All rows are made from the same 12 directions, up to rounding. Whole rows:
(in the rows, 128 means zero)
[[127 193 132 100 126 105 132 202 148 152 137 104  97  98 129  90 120]
 [ 93 161 120 114 165 119 118 153 132 100 125  77  74 101 150 120 164]
 [114  52 136  90 103 122 120 144 133 131 139 158 112  78 120 160 113]
 [129 137 134  96 169 173 125  99 127 141 156 149 119 103 196 158  80]
 [148 145  86 169  87 131 114 189 118 124 128 157 157 133  74  69  84]
 [100 118  98 154 145 137 172 154 107  68 132 136 171  86  92  89  93]
 [136 168 136 186 193  72  98  97 116 117 132 109 156 130 125  97 116]
 [111 145 162 120 132 139 164 217 120 118 107 119 113 108 145  99  64]
 [118 160  67 124 128 155  64  95 106 124 148 100 151  80 114 134 128]
 [135 173 149  82 162 146  88  65 132 146 117 148 128 158 168 160 188]
 [124 108  91  53  98 167  83 156 147  96 153 139 119 136 142  96 120]
 [160 190  97 125 115 110 129 101 156 177 124 108 122 129 101 138 193]
 [132 127 102 144 147 157 174 155 148  88 119  94  98 155 158  97 100]
 [ 85  82 135 122 144 122 138 139 106  63  93 121 152  90  98 126 135]
 [184 103 119 135 126 128 163 109 171 137 147 191 139 196 139 104 110]]

Rows cut short, each followed by the rest of it:
[124 136 165 148 109  71 117 150 116 130 114 149 152 158  79]	[100 169]
[144 114  87 153 111 139 134 147 145 157 144 141  73 105 129]	[149 119]
[113 166 132 110 128 150 160 183 122 123 129  89 133  97 142]	[100  74]
[113 155  95 137 131 192 100  87  93 127 150 176 136 133 143]	[154 150]
[136 137 133 131 129 136 140  52 122 123 151 110 181 182 137]	[127 149]
[152 148 119 133 168 139 136 140 145 124  91 168 118 124 137]	[122 114]
[126 145 103 101 144 199 172 105 130 122 122 186 128 123 149]	[157 150]
[109 100 122 110 163 137 170 116 142 104 113 135  99  89 139]	[161 155]
[148 124 131 135 118 131 197  97 141 117 102 129 179 169 101]	[120 150]
[124 137  64 125 143 155 134  89 133 111 128 125 135  84 109]	[147 159]
[116 105 111 184 142 143 163 102  99  93 153 146 170 135 119]	[115  96]
[149 141  99 167 168 173 137 106 123  86 107 136 152 177 154]	[99 87]
[106 130  95 197 158 119 172 122 127  96 151 161  76 155 122]	[124 203]
[142 117  75 148 113 165  95 144 132  98  70  62 107 139 123]	[120 107]
[135  78 128 139 144 104 101 142 136 125  86 109 102  79 121]	[152  92]
[141 157 137 111  98 143 152 117 145 184 177  75  97 151 174]	[146 119]
[154 155  60 146 117 148  94 144 147 155 174 134  82 119 142]	[115 106]
[106 114  87 119 160 192 170 126 127  62 107  81 123 106 158]	[125  95]
[132  99  91 223 155 117 112  84 124  95 141 141  82 198 136]	[128 178]
[118 145 111  75 123 142 160 137 152 120 103 118 113 105 113]	[138 187]
[135 154 118  75 153 125  92 120 140 126 186 173 157 110 147]	[ 93 104]
[187 118 150 138 122  42  73 101 166 181 139 141 134 165 110]	[116 136]
[ 98 135 129 132 179 132 206 122 132  83 169  95 130 116 163]	[104 110]
[152 124 145 123  64 137 106 174 131 164  90 101 115 161 119]	[128 104]
[133 124  97 187 168 100 143 145 146 112 147 151  71 131 133]	[111 140]
[171 127 146 141 129 145 141 130 143 155 100 140 129 168 154]	[131  77]
[139 150  78 131 137 149  82 127 132 101 109  73 130 127 130]	[102 106]
[123 136 146 129  84 125  81 196 103 125 102 151 145 146  95]	[ 91 108]
[132 115 177 158 118 105 148 127 119 148 124 112 129 166 137]	[134 115]
[106 128 192  47 128 146 152 117 120 142  99 136 157  98 143]	[171 140]
[122 123 120  70 119 115  98  80 153 154 189 109  98 119 154]	[158 183]
[ 91 164 145 124 112 142 127 152  98 126 205 176 126 162 147]	[ 97 147]
[106  83 117 122 128 109 187 144 134  95 140 101 151  65  98]	[119  99]
[ 89 204 130 100 149 121 145 179 110 113 130 174 148  75  91]	[ 95 171]
[114 126 186  42 120 120 114 131 144 159 147 125  97 126 172]	[157 154]
[122 146 188 133 153  99  88  89 106 116  74  85 160 176 134]	[132 159]
[146 110  85 103  87 179 190 152 163 166 178 161  80 111 151]	[149 106]
[104  91  93  97  70 149 133  90 129 106 167  42 135 141 122]	[137 162]
[136 162 109 136 140  93  84 151 152 110 129  79  86 171 136]	[ 79 161]
[111 101 138 150  96 162  96 167  78 102 114 162 167 138 112]	[108  66]
[122 149  80  96 148 124 139 110 166 129 181  72  79  94 156]	[130 157]
[118 112 142 164  74 120 152 139 107 163 138 103 122 125 105]	[154 130]
[118 181 149 120 171  96 150 135 128 130  82 129 144  81 100]	[131 166]
[166 134  97 175 142 150 168  40 140 147 121  82 150 156 140]	[160 125]
[132 155 127 146  91 164 111 148  98 146 105 187 146 155 103]	[129 140]
[108 165 119 105  96 130 127  92 105 166 215 126 174  92 115]	[135 140]
[135 126 125 146 100 172 127  92 105 145 112 155 146 164 124]	[162 147]
[102 175 161 130 145 120 154 114 100 139 137 118 160 106 124]	[136 144]
[139 108 107 116 160 127  88 107 145  94 105 159 116 144 132]	[123 155]
[120 169  71 113 134 171 173 119 137 125 174 105 130  90 141]	[121 119]
[127  83 124 189 175 146 138  88 116 133  86 138  75  97 154]	[207 124]
[141 133 149 151 146 128 198 123 135 123  82 194 144 160 106]	[134 169]
[160 188 120 113 173 121 133  79 148 160 156 114 163 110 153]	[122 100]
[121 153 140 121 127  81  69  95 106 126 112 113 194 112  74]	[117 165]
[109 151 133 166  99 167 133 146 100 149 107 108  72 161 145]	[163 164]
[110 151 113 183 154 137 204 136 109  95 129 155 152 125 104]	[106 136]
[178 119 166 105 105 106 150 130 171 155 139 118 139 209 154]	[95 98]
[142 135 113 201 145 123 109 117 116 151  99 186  90 138 112]	[161 167]
[163 109 114 118  97 107 139 140 159 179 206 168 128 112 129]	[115  75]
[143 110 109 106 183 131 161 125 168  85  84 131 115 115 140]	[120 126]
[124  78 144 142 109 113  50 140  99 145 109 106 126  81 120]	[158  66]
[163  92 104 173 132  84 127  85 163 131 120 132  99 174 108]	[137 186]
[134 119  91 157 119 152 168  75 136 121 122  74 122 153 128]	[153 163]
[141 137 120 178 116 133 155 114 118 128  39  99 145 143  79]	[151 167]
[150  81 127 117 164  89 134 148 176 124  85 123  73  90 133]	[144 121]
[115  90 134 140 116 143 204 187 141  98 110 120  88 142 135]	[116 112]
[111 107 149 125 164 121 176  82 127 120 104 101 136  91 133]	[175 148]
[ 74 133 171 129 177 106 155 148 103  78 157 111 133 115 155]	[ 98 115]
[177 116 131 127 171 138 165 143 174 106  49 135 117 162 149]	[112  93]
[138  95 132 184 122 108  59 128 104 103 109  82 146 167 125]	[100  70]
[102 122 175 155 134  98 125 107 102 118 180  90 138 173 159]	[111 118]
[120 146 133 177 141  67 129 200 128 118 126  72 103 102 108]	[78 90]
[149 111 117 130 189 126  88  63 141 117  75 103 120 109 150]	[169 130]
[150 133  90 150  78 137  54 134 105 147 140 132 172 124  89]	[107  81]
[154 100 115  65 169  96  99  69 182 110 150 106 131 130 157]	[120 139]
